The rows are grouped in 2 different ways at once. Each group adds its own fixed numbers to the row, and there is some noise. The rows also spread widely along 5 directions, which tell nothing about the answers.
Some rows, each with its group in each grouping after it:
26	8	-24	9	9	6	39	-8	4	1	-13	-18	-18	2	13	20	19 -> seva (1)
1	-38	8	0	-20	-14	-22	-18	-18	9	3	-32	-16	-4	-13	-10	-13 -> Soveg (3)
11	-8	-8	1	17	6	30	-3	-39	-3	-23	14	-28	25	15	15	33 -> zif (2)
27	-16	6	-13	-25	-11	-18	-17	-1	0	-2	-54	3	-22	-13	-1	-17 -> leni (0)
25	-11	-16	-17	-4	-5	43	-3	-5	5	2	-32	9	-22	-8	10	7 -> leni (0)
10	-11	9	-6	-21	5	-37	-3	20	19	-10	-20	1	-10	-13	-2	-23 -> piz (1)
-11	21	7	-24	40	18	-23	2	12	-9	-35	40	-14	27	17	2	8 -> piz (4)
-5	-29	13	-4	-3	-7	-27	-15	-12	18	4	-17	-9	7	-4	-12	-8 -> seva (3)
-13	-3	7	-35	20	5	-24	2	3	1	-22	20	-6	10	6	-3	-3 -> laza (4)
23	-9	3	1	7	3	10	-6	-32	-20	-41	-10	-42	12	19	8	20 -> Soveg (2)
-2	-5	-12	-1	-5	22	18	5	-6	-9	-8	-19	11	-6	17	13	-2 -> laza (2)
-29	-19	17	-14	4	18	-49	-8	-1	20	3	1	12	9	-10	-15	-28 -> zif (3)
31	31	-24	1	21	14	40	-7	4	-31	-15	-12	-22	11	20	19	18 -> zif (4)
-31	-16	-11	-7	17	27	20	4	12	21	19	-5	30	-2	5	1	-3 -> seva (3)
-37	-9	12	4	6	1	-28	-25	-17	6	-12	7	-4	34	9	-13	0 -> leni (3)
7	-30	-27	23	-25	-6	19	-3	9	13	23	-45	22	-13	-12	29	-4 -> Soveg (1)
-46	-35	-1	11	10	-2	-10	-10	-15	23	20	15	19	30	2	3	8 -> seva (3)
-4	23	-15	-16	32	22	41	6	10	-3	-15	9	15	2	17	11	14 -> leni (0)
-19	11	-12	30	0	25	3	-20	8	-14	12	-20	22	19	15	9	-9 -> zif (3)
9	-25	-2	-29	9	-3	-4	5	-8	18	4	-2	-1	-4	-18	7	-4 -> zif (4)
19	-19	-2	-39	9	-20	5	-4	-19	4	-27	6	-34	2	-8	-3	17 -> laza (4)

New rows, each followed by its group in each grouping:
9	-6	12	4	0	2	-21	-28	-19	-7	-22	-11	-33	23	1	-11	-4 -> zif (3)
18	-25	-3	-15	1	-4	18	-10	-10	15	6	-24	-21	-12	-8	-10	3 -> seva (3)
-10	-10	-19	9	3	14	7	0	4	23	11	-4	21	8	-5	18	1 -> zif (1)
-12	-27	-18	8	7	-4	8	0	-2	0	15	-7	19	10	-2	27	5 -> Soveg (4)
15	8	-5	-3	19	-18	7	-18	-14	-19	-27	1	-32	23	11	9	25 -> leni (4)
-29	12	-4	-3	15	34	5	-4	23	4	3	-9	29	0	9	-10	-20 -> leni (3)
27	0	0	-39	4	6	9	-3	0	-1	-29	-12	-16	-15	3	-2	4 -> laza (0)
25	-34	-4	-29	10	-12	34	-7	-35	17	-27	-6	-49	-7	-12	-13	24 -> Soveg (3)
-8	25	-16	6	17	37	29	-7	21	-12	-9	-2	1	12	19	3	7 -> piz (3)
0	-6	-2	10	15	-3	1	-26	-28	-3	-19	2	-35	36	6	-7	20 -> zif (3)
-3	-7	1	-37	18	5	-1	0	-8	5	-30	21	-12	5	6	-2	11 -> laza (0)
23	-30	-10	-23	8	-18	15	-1	-19	5	-10	-10	-30	-7	-13	12	15 -> Soveg (4)
-23	-20	-3	-2	23	-22	-13	-14	-23	3	-9	24	-8	39	2	9	22 -> leni (4)
14	6	-28	3	11	18	78	5	-11	-11	-8	-26	1	-12	16	21	24 -> leni (2)
-14	-11	-13	7	14	-11	6	-10	-8	-3	0	7	8	26	7	14	14 -> leni (4)
-16	-7	-9	-10	20	27	20	4	7	7	-2	-4	5	-6	8	-2	0 -> Soveg (3)
11	9	-13	2	22	-13	25	-13	-16	-20	-20	4	-25	23	10	14	27 -> leni (4)
-4	20	2	-21	37	32	8	-2	7	-5	-25	14	-18	11	23	-12	6 -> seva (3)
-36	-17	-4	-6	27	16	12	3	-11	18	-2	19	5	12	5	1	12 -> Soveg (3)
8	-21	-2	-8	1	1	9	-14	-22	14	-8	-16	-26	3	-10	-11	4 -> zif (3)
-25	5	-11	-14	37	19	19	5	1	22	-20	35	3	23	11	4	18 -> leni (1)
4	-5	-21	14	6	20	42	4	-15	-8	1	-14	4	4	13	25	9 -> zif (2)
14	-13	-2	-3	-10	-24	-11	-17	-5	-4	1	-30	-5	2	-6	5	-5 -> leni (4)
14	16	-3	-20	18	27	5	0	9	-9	-17	-4	4	-6	6	7	-4 -> zif (0)
8	-2	-5	-25	28	-5	35	-9	-26	-1	-31	19	-26	13	8	3	37 -> leni (0)
11	4	-8	-16	8	40	19	16	6	0	-7	-15	11	-18	8	11	-13 -> zif (2)
16	-28	9	-29	-14	-11	-18	-10	-11	9	-13	-21	-4	-13	-11	-3	-5 -> laza (0)
-7	-9	-3	2	-8	21	5	3	8	-4	4	-31	31	-17	9	9	-21 -> leni (2)
16	-4	-16	-5	10	-10	40	-10	-19	-2	-13	-11	-9	7	7	13	30 -> leni (0)
-10	-5	-1	2	11	7	-23	-11	-7	12	-18	15	-10	32	4	5	7 -> zif (1)
7	-12	-13	-3	-13	-2	24	-13	-7	0	-1	-32	-14	-3	-2	-6	5 -> laza (3)
-9	-11	2	2	15	-6	-17	-15	-25	-3	-18	20	-10	37	6	11	18 -> zif (0)
-11	-16	8	-22	19	9	-20	3	-11	2	-19	15	0	8	4	5	3 -> Soveg (0)
-8	10	6	-3	2	30	-10	-5	21	-3	-7	-13	1	1	3	-7	-19 -> piz (3)
